The same things were measured in two ways. Each way mixes the same 10 hidden numbers, adds some noise and spreads widely along 5 directions of its own, which tell nothing about the thing.
In the rows, 128 means zero.
Some things both ways: the first way, then the second way.
[226  86 144 158  74 144 110  86 132 161 129 145 113  93 159 177 126 159]
[ 99 176 149 102 137 121 165 141  89 128 113 148  65 153 162 114 151  78
 101  70  84 103 150]

[ 66 148 116 150 153 137 124 150 131 119 114 122 100 129 134  99 122 123]
[140 124 129 136 102 161 138  55 119 161 144 118  70 150 162  83 115 100
 154  95 118 155 113]

[161 135 101 186  90 186  83 186 109 127 120 156 103 116 177 128 107 117]
[153 156 126 128 100  96  75 159 173 124 129 134 158 114 155 144 125 145
 100  67 166 123 167]

[137 104 137 115 116  95 123  32 124 120 125 111  96 147 140 114 119 128]
[129 110 150 120 101 108  93 120 140 138 100 128 140 153 130 139 119 157
  95  51 137 132 121]

[149 138 166 121  97 176  91 202  77 145 152 110 127 137  93 116 129  83]
[141 124 106 126 120 158 113 117 161 109 127 156 134 130 200 147 129 136
 139 104 184 125 135]

[104 130 116 155  69 136 112 117 127 145 133  93  90 137 190 110 145 104]
[ 82 133 121 117 114 135 142 141 157 125 156 127 124 139 153 141 133  96
 169  99 136 121 157]

[129 137 108 170  91 198 115 135 124  98 128 129  92 134 185 154 166  99]
[108 176  93  89 145 140 234 115 130  89 176 148  76 157 205  70 119 106
 165 112 135 126 136]

[156 119 172 128 128 178 152 167 138 177 148 108 116 132 102 154 143 134]
[104 135 157 117 125 105 133 102 104 146 109 124  95 156 155  96 115 119
 115  66 105 122 138]

[219 142 140 121  79 142  98  86 118 149 131 135 139 126 116 182 139 135]
[124 161 121 128 133 129 170 114 125  89 138 156  79 130 136 119 144  65
 115 142 148 151  82]

[115 153 126 170 166 110 139  91 166 149  83 155 120 134 152 130 116 163]
[137 112 123 169 111  68 126  72 179 108 178  87 150 132  99  85  89 112
 167 135 182 177 111]

[147 115 130 106  89 144 138  97 119 156 113 130 117 124 175 151 154 130]
[107 121 131  96 103  97  83  93 156 160 125  89 128 129 137  91 117 131
 171  68 118 141 161]

[175 157 151 110 165 115 125  90 150 161  82 157 156 161 122 132 129 139]
[145 106 143 131  55  71  91  24 116 106 167  61 146 167  86 129 104  55
 162 140 119 153 123]

[115 140 144  61 116 164 166 171 124 152 166  69 127 159  96 136 160 108]
[100 121 154 131 130 113 101 105 123 155  93 140  95 124 146 112 108 135
 107  87 131 141 101]

[155 135 141 118 167 158 104 146 144 141 134  96 115 177 123 130 140 125]
[151 127 126 122 101  86  83 138 163 120 115 106 178 158 114 109 140 142
 143  64 151 132 137]

[119  93  96  94  88 122  86  39 119  77 140  92  80 141 158 130 154 114]
[134 126 126 145 121 112 168 117 147  85 158 152 130 142 164 145  95 147
 111 104 159 137 135]

[134  93 131 113 124 139 118  77 117 104 128  93  67 122 141 120 145 121]
[111  98 141 152 145  91 154 137 173  91 146 154 145 118 153 155 100 147
 106  83 192 153 128]

[129  88 167  89 197  58 172  41 152 162 123  89 112 155 123 117 106 172]
[ 59  93 136 168 167  93 196 112 164  97 165 122 136 139 140  99 132  58
 196 145 213 173  87]

[106 120 159  62 190  87 165 110 118 171 121  46 138 185 125 102 137 136]
[115 128 136 114 110 114  93  80 128 144 106  97 119 150 138  93 149  83
 170 100 132 137 130]

[183 107 205 145 114 137  89 103  98 214 145  83 103 120 112 178 137 149]
[122 162 140 126 114 125 165 102 122 112 148 120  86 165 151 110 163  36
 126 100 149 124 129]

[ 79 122 120 193  72  97 110  79 109 134 123  47  76  98 203 123 158 124]
[106 147 134 117 132 147 166  95  93 152 147 133  58 151 202  82 127  69
 155 100 105 128 137]

[134  91 103  88 102 110  91  68 142 124 172  39  97 151 136 160 151 152]
[135 115 141 178 104  83 132  82 127 122 135 111 155 153 140  89 109 118
 159 111 140 160 124]

[118 118 143  53 148 113 128 145 163 185 149  81 140 157  92 130 144 148]
[ 86 116 153 188 110  32 109 158 163  85 160 132 210 122 121 179  69 156
 111 125 165 120 162]

[197 112 187 102 112 133 127  87 162 203  99 196 141 124 119 154 129 151]
[119  95 128 136 140 115  97  96 174 119 147 109 122 133  87 120 108 122
 148 115 146 124 140]

[164 160 124 145 144 206 102 194 146 115 124 185 128 168 117 135 122 107]
[140 149 102 151 122  91 194 118 176  35 203 142 157 145 159 140  91 121
 129 154 202 130 128]

[135 125 133 109 143  80 139  83 157 144 101  65 123 138 172 100 164 134]
[ 99 109 140 160 169  89 127 120 129  88 149 146 117 112 126 139 105  78
 134 160 154 129 122]

Other things, the second way, with their names:
(131): [128 148 132 154 137 167 159  96 109 128 112 168  48 133 137 111 115 133
  96 118 101 125 114]
(254): [146  87 136 151 153 126 106 107 151 138 141 128 121 156 131  87  98 148
 142  88 156 128 116]
(256): [133 128 150 139  74  92 142  85 135 104 168 101 128 169 134 156 114  76
 104  89 149 136 142]
(273): [101 113 146 106  86 124 107  95 114 162 150 101 105 165 146 127 119  63
 158  94 116 143 112]
(369): [106 114 134 131 134 106 108 159 148 113 103 141 158 147 117 136 145 117
 137 102 164 135  93]
(109): [117 102 112 137 204 151 154 147 159 105 138 186 100 113 176 109 106 143
 135 120 190 138  97]
(324): [134 117 110 188 184 119 161 131 162  79 135 168 132 110 147 107 123 140
 148 136 176 138 140]
(385): [145  98 159 152 101 123 123  66 107 129 147 114  91 168  98 138  82 131
  92  91  88 122 131]
(57): [ 93 125 139 129 160  89 130 140 169 110 168 139 113 111 162 132  83 131
 106  99 179 117 152]
(343): [131 134 157 131 152 106 136  95  98 112 134 151  61 138 140 117  83 120
  62  99 118 110 127]
(195): [133 134 156 110 100 118  77  83  93 171 101 104  94 172 153  89 110 137
 116  60  76  93 163]
(147): [ 74  98 138 161 135 102 126 140 171 134 126 125 161 124 143 122 130 120
 179  92 175 152 138]
(138): [ 94 149 128  97 137 167 170 136 109 152 132 145  52 154 150 105 147  77
 147  79  90 130 119]
(376): [100 112 120 131 123 147 102 138 140 145 130 136 114 114 126 148 146  71
 175 117 120 143 129]
(7): [104 114 122 151 105 145 153  51 103 133 178 103 101 158 177 105 131  18
 223 159 125 148 141]
(93): [138 157 117 131 124  91 106 112 166 116 132 125 136 109 167  89 114 141
 138 106 162 136 149]
(110): [141 127 148 128  52 145 138  49  73 143 122 125  92 166 166 151 114  98
 116  82  63 149 134]
(125): [103 144 128  79 156 137 167 126 117 138 108 135  66 153 125  68 152 107
 147  59  89 132 124]
(153): [ 61 142 144 110 115 106 181 180 138  97 127 163 130 132 169 184 136 106
 100  74 145 133 130]
(213): [114 147 131 128 136 156 185 119 124  83 144 178  71 131 187 171 144  61
  90 118 165 129 114]
(326): [128 110 121 105 109 173  91 108 138 167  93 123 107 156 120 107 153 131
 168  71 101 131 120]
(175): [144 113 148 140 107  91  64  94 111 145 119 114 133 146 124 102 109 105
 134 111 131 139 102]
(56): [123 123 125 122 141 171 170  72  94 119 142 151  47 158 154 107 113  86
 131 141 114 134  81]
(194): [109  92 166 128  99 131 116  64  80 153 117 115  90 158 141 146 131  58
 133  88  97 150 112]
(104): [106  75 163 169 129  97 112 154 133 126 134 150 159 136 129 179 122  84
 124  90 171 167  90]
(386): [133 145 115 125 155 155 129 164 161 154 102 155  99 151 144  68 142 171
 135  57 140 116 120]
(379): [115 125 117  95 119 131 119 154 170 147 109 141 139 152 152  97 128 170
 147  52 163 154  89]
(151): [129 100 140 148 129 141 104  65 101 149 107 116  82 133  98 111 138  78
 155 113  91 149 118]
(241): [ 98 140 127 147 102 131 118 139 158 143  92 147 137 112 163 122 152 124
 149  97 164 163 100]
(284): [ 84 134 129 101  95 101 145 146 169 116 165  92 139 146 120 150 157  60
 167  62 132 134 179]
(114): [136 141 120 139 203 156 174 141 126  98 122 200  64 118 188  99 132 115
 105 117 172 128 103]
(169): [120 132 158 129  85 130  94 111  98 166  72 144  96 133 130 135 135 124
  90  58  89 156  99]

Some of these things the first way, each followed by its name:
[ 84 115 191 108 154  78 143  66 110 190  79  97 108 100 152 120 158 139] | (57)
[129 116 110 126  66 117 120  84 151 142 134 127 119 124 125 136 122 144] | (131)
[148 122 166 142 131 100 128  89 125 153 115  95 105 110 114 109 126 132] | (194)
[104 120 164 115 141 101 105  52 160 159 102 116  96 127 106 120 155 142] | (385)
[161 134 173 113  92 109 106  85 129 178 118 133 137 129 103 142 136 128] | (326)
[180 112 105 168  45  86 127  74 108 141 134 161 144 105 136 141  51 162] | (241)
[136 145 144 152 127  76 142  48 151 125  83 183 142 130 137 104 105 131] | (56)
[133 160 144 194 124 118 144  91 129 128 100 190 124 128 135 118  90 122] | (379)
[130 109 129 138  96 142 106 105 146 142 154 124  97 139 144 150 132 135] | (386)
[124  96 125  80 108 139 125 123 149 146 156 107 113 163 152 138 146 127] | (195)
[128  97 129 167  97  92 141  79 140 153 130  94  96 117 162 107 102 151] | (147)
[141 132  86 148  87 151  98 129 128  87 122 151 109 117 121 114 105 121] | (110)
[122 154 164 154 163  43 123  93 143 188  53 135 149  89 137  87 110 160] | (376)
[195 136 120 192 142 207 164 156 176 121  97 191 105 131 165 134 128 131] | (125)
[140 139 114 152  99 106 135  91 123 131 119 117 120 114 115 117  97 145] | (169)
[158 121 126 159 115 150 113 139 125 106 132 107 100 114 152 120 141 114] | (114)
